Each new row is followed by what is left after taking away its nearest point in the smallest flat space through zero that holds the last named rows.
In the rows, zero is written as 128.

J141, 5 rows:
[[166 142 173 132 140 102 168 156  86 115  82  96 105 153 151 109 120]
 [144 141 178 192 177 139 167 128 115 131  96 104 151 130 139 110 124]
 [155  80 132  84 134 114 150 135 143 153  91 117 140 134 122 127  74]
 [143  87 168 127 175 130 157 136 172 158 106 103 126 105 145 131 106]
 [105  86 169 141  95 140 147 128  71 154 143 167 165 119 116 150  77]]
New rows:
[ 77 115  99 132 128 138 140 131 176  70 105 142 150 131 117 138 145]
[ 83 109 127 129 121 128 156 146 150  71  98 139 138 134 128 140 136]
[ 88 118  98 127 118 102 140 110 129 152 136 129 153 162 147 131 134]
[ 93 121 114 131 128  98 148 118 130 151 132 119 140 159 158 130 141]
[135 151 122  95  89 107 178 168 114 100  83 141 172 133 130 139 129]
[116 147 126 113 108 124 167 160 149 108 107 143 169 107 136 149 150]

J723, 5 rows:
[[104 115 120 139 125 125  99 127 106 143 139 164 103 159  97 123 153]
 [170 152 160 133 153 144 105 111 101 143 145 132 118 148  76 144 104]
 [131 138  85 182 115 116 169 132  76 156 103 137 169 117 103  75 156]
 [ 93 119 108 192 135  90 105 134  60 176  61 153 158 132 135 126 111]
 [122 114 103 183  70 120 132 133 109 134 109 203 134 125  91 121  53]]
New rows:
[126 147 160 112 143 131 153 115 158 107  97 127 159 161 131 107 123]
[114 140 155 119 138 128 143 116 150 112  98 144 151 171 121 105 127]
[178 114 160 120 133 158 132 150 151 127 139 135 134 136  83 193 141]
[147 101 135 137 124 139 141 160 142 135 112 138 150 127 109 179 158]
[135 158 150 132 122 119 137 105 140 125  91  96 103 134 114 134 130]
[121 149 139 136 109 116 137 109 142 123  92 111  98 137 113 128 135]
[114 114  82 127  58 180 103 112 150 119 160 116 141 153 105 130 121]
[118 125  95 132  91 170  94 109 129 136 134  86 159 149 125 141 123]

J589, 5 rows:
[[159 115  89 137 181 103 133 121 171  64 115 122  91 125 175  67 118]
 [147  49 107  71 125  81  89 120 189  90 116 127 107 156 145  50 112]
 [132 124 149  98 124 137  94 148 160  91 127 123 159 166 190  83  97]
 [166  81 146 124 136 129 128 132 181  90  93 107 133 169 162  97 105]
 [160  90 202  94 183 147 131 101 145  95 117 134  98 170 180 106 106]]
New rows:
[ 78  97 101 131 159 161 165 179 142 109 139 107 162 131 156 149 148]
[ 74  80 107 110 162 151 160 164 135 119 146 117 144 129 141 148 154]
[129 138  91 112 148 114 135  75 125 127 125 100 114 129 113 144 143]
[126 144 108 107 134 128 125  88 129 125 124  96 139 145 129 144 132]
[108 133 126 156 128  93 154 164  95 114 153 105 145 113 112 149 179]
[117 110 149 132 136  94 143 158 109 102 150 107 141 134 131 131 168]

J691 (5 x 17):
[[108 121 157 162 147 119 113 151 145 148  80 107  92 135  91 172 123]
 [137 141 133 137 115 118 112 106 110 140 133 145  76 170 124 135 104]
 [123 177 144 133 124 105 156 157 114 142 146 128 106 133 143  73 100]
 [140 131 171 159 129 170 152  99 133 182 171 118 128 142 136 123 122]
 [130 132 175 109 124 128 108 180  91 113 116 129 137 100 132 131 119]]
New rows:
[129 115  82 130  92 123  99 132 151  60 115 105 112 132 141  75 100]
[133 105 129 152  99 155 102 131 152  93 124  91 116 129 136  94 100]
[157 112 125 105 127 130 132 140 118 108 143 101 103 134  88  91  95]
[155 100 124 111 133 140 133 133 130 112 140  94 113 130  83 103 105]
[ 98 103  92 110 117  83 118 111 136  88 175 111 130 119 135 118 126]
[ 97 103 137 129 122  99 116 123 131 114 174 100 120 119 127 133 118]

J980 (5 x 17):
[[110 162  95  77 104 139 124 111 106 126 166  77 111 153 105 172 146]
 [124 110 170 158  92 112 128 144  97  89 162 130 147 101  91 150  91]
 [172 143 130  97 155 135 193 128 138 140 170 150 131 101 151 100 165]
 [107  99 119 136 130 131 171 164 160 117 104 102 124 103 112 158 165]
 [ 77 145 122 131 117 116 135 117 125 173  94 135 146  99 171  96  95]]
New rows:
[125 127 175 157 122  89  91 116  93 128 163 169  97 142 187 146 108]
[112 121 152 142 130  98 122 132 118 132 148 143  86 136 184 166 148]
[148 126 153 159 114 142 149 141 122 164 144 164 134 152 170 107 147]
[125 125 142 155  97 143 138 145 118 155 140 136 128 161 150 137 149]
[117 149  86 121 128 119 141 112  92  80 124 117 107 148 114  99 157]
[114 138 100 140 128 112 145 119  95  80 113 130 116 133 119  88 145]
[130 149 160 137 170 138 114 162 112 115 158 193 121  61  53 135  83]
[107 164 119 111 181 149 106 151 130 142 127 169 104  85  69 140 107]

J146, 5 rows:
[[114  64 103 144  94 178 103 146 134 201 126 153  67 118 187 122 149]
 [137 119 166 110  92 115  84 118 163 174 138 133  76  85 176 133 131]
 [123 102 135 140 161 124  78 147 162 144  89 117  82 125 108 148 112]
 [ 90 114  86 149 156 174 107  86 108 172 107 141 121 113 161  71 149]
 [103 131  80 150 134 147 132 145 119 160 185 166 120 146 145 181 114]]
New rows:
[112 102 130 145 112 111 108 193  99 155 125 132 102 180  96 140 134]
[108 139 143 131 115  98 106 147  93 152 134 129 124 155 111 109 140]
[126 193 126 128 123 132 129 124 184 125 135 171  63 136 152 144 128]
[130 179 119 131 124 145 152 128 167 103 108 160  83 151 136 116 140]
[121 133 143 125 112 175 116 188 168 147 143 128 138  87 114  63 124]
[117 151 136 128 127 166 121 188 166 137 158 132 150  95 101  81 113]

J419 (5 x 17):
[[ 80 133 102 132 138 152 148 110 140 124 143 103 144 100 129  84 119]
 [ 66 144 112 135 190 138 123 141 118  74 120  77 143  37 159 110 149]
 [ 83 113 102 114 156 132  96 157 127 126 139  36 147  76 136  79 129]
 [ 93 116 121 112 137 162 113 150 130 143 124 133  77  76 121 115  90]
 [124 112 193 174 128 165  85 142 130  92 153 156 167  58 120 137  78]]
New rows:
[103  95 115 125 136 103 125  97 139 133 144 154 140 112  84 114 129]
[114  96 118 120 143  90 117 108 131 129 134 151 133 114  90 129 141]
[171 129 107 148 111 138 137 171 136 133 189 143 167 119 108 196  84]
[146 141  73 130 131 133 157 167 134 133 176 122 147 114 120 184 105]
[164  79  88 107 151  91 140 106 205 143 108 125 129  70 139 150 140]
[169  76  98 117 141  97 140  99 209 143 117 136 142  75 133 148 130]

J92:
[[128  97 105  89 103 127 137 160 127 116 144 110 141 169 130 125 142]
 [154 100 105 119 161 106 126 145 135 112 130 124 177 142 123  90  98]
 [139 130 106 166  96 178 157 137 157 160 106 152 138 156  78 107 131]
 [140  87 154 132 156 130  80 110  97 125  54 133 155 127 125 125 103]
 [193 110 119 103 134 124  95 115 146  86 117 102 159 124 129 159 106]]
New rows:
[136 170 115 100 148  97  97 161 101  85 116 168 144 161  92 141 106]
[124 185 120 111 134 109 106 157 103  97 119 174 126 157  88 148 118]
[132 100  89  89 131 161 172 166 126 130 119 123 131  96 114 130 161]
[132 111 105 102 152 153 159 148 120 130 109 128 126  71 121 134 151]
[121  90 103 122 103 145 156 135  90  94 125 108  97 150 126  90 124]
[136 114 112 140 118 142 149 112 100  90 125 112  92 120 127 101 112]

J731, 5 rows:
[[113 106 114 117 193  75 133 141 133 130 172 145 120 148 151  87 102]
 [135  82 153 125 116 108  76 149 134 149 150  70 110 164 150 120 103]
 [ 88 123 101 172 136 114  96 126  71  84 155 128  93 160 116 104  95]
 [115 136 106 157 115 105 118 113 182 110 179 133 156  94 118 165 189]
 [150 194 125 137 154 151 131 116 152 143  93 139 153 114 115 148 153]]
New rows:
[166 155 114 149 140 150 150 153 138 110  84  90 135 128 125 170 105]
[149 122 106 144 140 124 159 157 138  98 119  99 130 126 133 159 103]
[156 102 133 163 132 128 167 138  89 145 172 163 150 172 107 124 155]
[168 111 142 164 129 137 154 139  96 157 159 148 153 176 107 132 157]
[168 138  83 166 141 164  87  85 133  99 135 130 132 143 102  91 113]
[177 104  98 131 126 159 114  92 149 114 137 133 138 130 116  90 116]
[ 97 131 114 170 170 107 131 160 111 151 144 143 173  97 126 164 163]
[105 110 133 153 148 124 131 169  88 160 121 127 158 110 131 156 139]
[127 159 158 103 102 157 153 128 159 119 113 163  91 171 124 152 156]
[117 148 152 111 116 136 137 133 158 114 137 157  83 184 130 141 147]

J101:
[[146 105 174  56  65 108 125 182 131  60 133 131 197  99 109 157 170]
 [122 189 138  83  90 134 120 157 136 116 171  94 171  86 133 139 148]
 [101 206 177 174  76  37 115 187 168 105 154 150 219  90 148 125 184]
 [207 121 169 104 110 104 144 121 204  83 176  95 174 107 119 153 191]
 [110 163 137  98 104 112  63 182 122  66  98 111 221  60 130 146 192]]
New rows:
[ 87 146 119 131 102 157 120 173 108 162 124 106 104 104 179 127 159]
[122 106 133 138 109 146 135 158 131 149 122 113  98 121 170 132 170]
[165 158 116  86 140 143 125 133 156 134 108 157 137 150  98 144 103]
[155 167 117 104 142 131 120 137 156 137 103 165 142 149 103 139 105]
[146 133  96 105 128 145 129 172 127 111 145 147 124 114 139 128 130]
[148 130  96 128 138 135 132 164 135 117 141 154 118 122 142 123 130]
[148 119 163 106 129 104  97  77  95 124 158  88 163 159 134  87 142]
[130 121 159 114 128 102  95  82  81 132 149  99 157 164 136  82 131]
[172 135 128 111  76 147  99 101 149 124 128 121 137 146 102 119  54]
[161 143 126 137  85 131  83 106 150 121 110 129 149 140 108 114  65]

J214:
[[188 111 144 110 163 108 134 105  67 132 161 135 130  99  67 141 125]
 [147 139 179 138 138  99 133 123  95 130  89 176 133 121 123 141 160]
 [172 140 161 124 130 109  83 108 113 170 128 168  78  92  96 102  72]
 [128 109 141 120 162  89  88 130  77 170 103 148  99  91  51 125 125]
 [ 84 126 209 105 148  58 119  75 133 141 136 139 101 111  77 142 107]]
New rows:
[104 121 121  95 132  95 162 136 141 136 132  88 133 128 111  89 114]
[136 133 129 107 126 102 162 144 129 137 115 114 136 127 128  85 122]
[153 143  94 171 106 108 173  91 105 151 148 153 127 171 161 152 146]
[123 133  87 165 112  97 151  93 110 170 144 142 109 162 135 145 132]
[ 93  86 112 157 127 111 107 172  98 151 103 154 149 121 150 140  86]
[111  89 129 148 126 110 129 147 103 132 137 147 158 125 156 149  77]
[119 150 163 135 165 109 136 127 142  90 146  97  93 105 168 163 108]
[130 143 135 143 170 121 122 152 122 102 127 101  92  99 160 156 118]
[140  91 128  99  87 154 125 145 158 147 169  88 169  86  87  95 173]
[140 108 161 109  78 142 120 141 164 151 143 119 162  87 104  93 176]
[126 141 140  99 169 125 173 125 134 112 155 173 107  87  91  93 132]
[111 144 118 109 157 142 171 144 149 110 140 168 111  98 114  87 140]

J287, 5 rows:
[[ 68 124 152 194 176  35 164 119 142 107  92  85  96 180 111  92 142]
 [112 108 199 150 150  63 145 152 161 136  86 169  78 174 194  88 158]
 [ 87  89 159 129 187  42 113 177 145 101  98 120 114 132 171 153 168]
 [ 87  98 200 170 133 101 123 168  45  67  95 127  84 110 191  81 145]
 [ 78  80 116 119 162  37 159  89 143 131 144 125 109 129 144 148 173]]
New rows:
[103 136 102  95 165 134  97 134 118 100 144  94 130 114  88 140 168]
[119 143 129 102 145 145 111 126 128 120 136 127 109 135 110 106 166]
[152 135 168  92 144 156 142 166 133 165 142 130 153 171 156 125 113]
[125 124 152 103 149 137 155 141 106 148 155 104 152 158 140 126 118]
[168 156 139  88 172 123 127 142  94  89 155 141 162 100 119 109 115]
[163 156 143  96 175 103 145 124 113 102 153 147 150 121 118  96 120]
[158 169 155 165 130 111  96 151 163 130 141 127 142 100 125 155 168]
[149 163 151 171 116 112 114 121 141 130 154 128 132  94 123 140 169]

J518, 5 rows:
[[155  95  83 112  90 150 206 164 191 130 103  98 164 114 136  90  91]
 [158 142 106  86 147 183 221 113 159 173 115  65 156 101 132  54 127]
 [121 110 117  96 159 162 145 106  99 130 104  58 141  52 119 135  86]
 [155  70 125  99 113 134 141  86 159 167  72  35 145  47  91  85 124]
 [169  95 117 132 117 145 139 136 109 127 103  35 155  84 110  61  57]]
New rows:
[128 140 147 124 132 130  89  98 117 110 125 136 132  63 191 106 140]
[134 139 137 129 117 129 106 117 137 106 127 149 138  80 198  99 137]
[136 145 128 130 127 130 150 122 118 126  91 154 136 142 134 121 162]
[136 134 127 134 125 128 139 126 105 116  86 141 138 129 130 126 141]
[142 161 125 131 115 117 131 141 138 107 129 142 114  99 124 131 147]
[145 160 126 131 118 120 130 140 132 107 128 132 116  94 122 125 140]
[157 121 126  88 124 165 123  88 152  98 124 106 116  89 130 137 105]
[161 136 134 106 117 153 111  99 151  94 140 134 110 126 135 130 116]
[170 142 141 118  99 134 181 120 124 106 135  92 100 157  79 119 124]
[151 138 143 115 104 128 166 116 118  97 134 108  92 149  80 155 129]

J510:
[[114 157 124 145 159 109 145  99 142 120 179 119 170  67 155  77 128]
 [126 131 138  95 174 199 151 102 113 154 132 106 166 130 124  81 123]
 [ 95 147 135  53 109 194 139  93 147 149 105 130 177 150 141  48 107]
 [ 82 162  63  78 180 120  89  56 141  97 166 124 104 176 104  74 179]
 [102  86 157  56 169 167 106  81  56  91 174 112 150 147 156  46 153]]
New rows:
[154 175 147 128 151 142 130 143 137 103 174 129 113 104 100 141 134]
[147 167 157 107 122 149 124 147 136 101 157 138 114 119 107 134 126]
[129 128  91 129  63  84 142 120 130 132 146 162 166 137 114 119  95]
[143 113  94 130 106 111 146 117 101 139 154 145 160 146  99 127 107]
[163 126 129 130 116 112 132 144 126 128  96  89 132  82  92 127 115]
[150 125 122 109 118 111 119 128 122 116 103  91 127  98  93 110 126]

J226, 5 rows:
[[221 110 128 117 165 112 155 116 139 105 104 169 110 106 109 108 145]
 [178  35  90 110 106 111 148 124 161 100 175 174 110 100 107 112 134]
 [196  55  64  97 137 127 120 147 167 116 148 175 135 174 150  51 126]
 [169 111  93 123 116 169 189  88 116 120 105 160 120 106 101 143 149]
 [144  83 140 119 182 128 173 105 139  82  98 147  92 112 137 183 136]]
New rows:
[126 112 133 125 132 189 107  63 157 115 125 130 126 118 108 145 136]
[130 124 146 126 137 168  81  80 162 121 133 124 131 124 112 124 130]
[113 159 142 129 107 131 172  99 100 116 106 131 110  86 108 157  63]
[125 139 126 117 117 119 145 123 120 116 119 138 119 120 131 116  54]
[115 129 132 130 122 149 130 137 103 142 127 125 130 124 143 101  93]
[126 118 139 129 131 140 137 134 107 132 127 131 121 111 138 110  95]
[146 129 137  85 160 130 129  79  63 157 132 103  91 128 148 134 125]
[141 115 129  84 143 122 117  88  70 160 155 104  95 128 146 122 121]

J112:
[[159 174  82 161 106 178 133  68 144 130 158 110 169 128 109 162 177]
 [128 142 108  82 108 166 136 120 131 139 115 171 153 102 143 104 161]
 [130 130  77 129 135 155 115  53 120 118  97 129 110  94 115 150 168]
 [128 148 118 172 140 183  74 142 137 110 143 130  82  80 152 187 163]
 [ 91 183  97 190 105 166 108  88  88  90 135 173 106 134 134 135 151]]
New rows:
[104 127 166 134 140 135 136 143 137 103  94 165 131  91 123 131  94]
[122 134 155 143 136 138 146 122 147 109 106 144 152 100 109 142 102]
[106 143 124 113 146 152 103 102 126 148 151 115 155 101 132  91 117]
[103 138 132 125 153 140  99 109 123 144 153 106 144 107 130  96 106]
[144 104 153  96 141 135 126 116 112 165  95 100  85  98 163 107  98]
[145 141 146 131 119 151 133 107 108 159 125 104 108 123 158 110 105]
[ 88  89  92 127  86 123  99 122 154 121 130 130  85 142 170 130 164]
[100  90  99 125  81 112 115 126 163 130 143 115 109 161 161 125 156]
[149 147 125 172 132 165  99 167 117 158 164 114 108 159 126 105 127]
[148 125 110 137 139 153 109 138 112 163 131 117 106 147 117  89 130]

J335, 5 rows:
[[126 153 125 162 157 147 188 181 136 149  91 145  98 138 131 106 128]
 [ 68 155  99  93 131 123 139 124  72 158 131 119 171 126 128 145 129]
 [103 148  98 169  94 149 174 144 114 171 139 134 150 139 120 131 123]
 [138 133 117 143 143  81 128  92 141 117 132 118 101 138 156 114 111]
 [138 119 122 129 103 168 122 116 104 171  66 105 133 192  90 115 127]]
New rows:
[131 137 157 172 106 147 110 146  99 148 120  85  93 116 102 129 137]
[120 144 154 159 121 124 107 138  95 137 133  85  94 102 117 133 135]
[114 126 161 166 107 172 128 150 170 156 126 157 167 169 137 163 132]
[105 133 159 138 142 131 114 126 162 139 121 147 155 165 160 159 126]
[156 141 104 116 161 127 157  95 125 127 158 108 108  93  84 163 148]
[161 139 105 121 157 137 159  97 125 135 145 106 105 105  76 159 148]
[117 173  88 137 157 171 149 172  98 134 104 101  84 110 108 119 157]
[135 151  90 138 130 150 112 129 112 114 138  91  91 106 112 128 151]
[171 102 122 111 150 155 128 131 105 170 100  88 128 149 109 161 109]
[165 110 118 125 154 133 140 135 120 154 139 101 127 118 131 167 106]

J804, 5 rows:
[[ 90 123 156 127 128  79 117  82  93 155 181 155  97 112  73 162 135]
 [101 170 131 127 145  90  85  92 135 186 183  81 179 137  99 135 146]
 [120 152 150 105 126 140 126 207 131 143 122 122  46 106 126 108 144]
 [164 132 133 134 140 155 100 101  98 143 166 125 112 120 114  84 136]
 [125 146 159 154 144 137 103 125  95 160 111 154 159 136 120  92 132]]
New rows:
[127  92 153 114 111 155 105 127 144  96  85 138 139 130 162 156 130]
[124 108 160 109 118 147  85 118 137 121 118 123 129 124 143 148 141]
[144 138 125 193 179 114 148 118 149 135 118 110 185 136 127 125 125]
[144 129 131 177 171 114 157 136 143 127 132 118 121 117 116 131 129]
[105 101 140 129  96 127 132 135 146 116 134  78 129 117 127 147 139]
[114 101 153 143 102 140 124 129 124 122 126  98 134 118 124 125 138]

J8:
[[125 136 116 181 130 151 107 163  61 136 108 128 146 104 130 102 101]
 [163  88 102  87 182 143 160 159 139 118 124 146  92  98 102 124 145]
 [175 104 129 128 138 163 140 176  87 135 114 136 167 128 128  89 103]
 [ 95  71 135 170 102 139 112 132 108  99 113 115 133 151 125  89 148]
 [113 126  88 100 171 163 114 105  78 113  83 188 182  97 138  66 127]]
New rows:
[109 170 149 126  88 140 123 128 122 113 128  66 120 120 127 145  63]
[110 135 133  96 114 152 134 123 128  94 116  87 117 113 118 123  84]
[156 128 101 139 136 138 134 142 144  76 123 123 126 115  63  92 125]
[148 158 112 141 118 126 126 122 151  86 130 119 139 126  75 105 116]
[ 96 113 121 115 100 128 144 161 125 131 109  99  63 130 153 133 168]
[111 140 122  96 102 136 143 152 113 144 103 116 104 131 168 123 148]
[135 117 132 120 152 146 135 132 151 132 133  78  63 142 157 144 109]
[124 126 127 118 151 156 122 115 130 130 118  95  99 143 169 120 103]
[132 107 104  98  63 107 143 128 156 137 111 123  97 140  73 149 130]
[129 125  94 107  69 119 131 128 124 143  97 137 123 127  81 132 114]
[165 137  63 117 123 106 122 122 134 162 106 150 148 138 162 145  98]
[148 105  66 138 112 103 119 127 139 146 106 136 126 147 153 141 116]
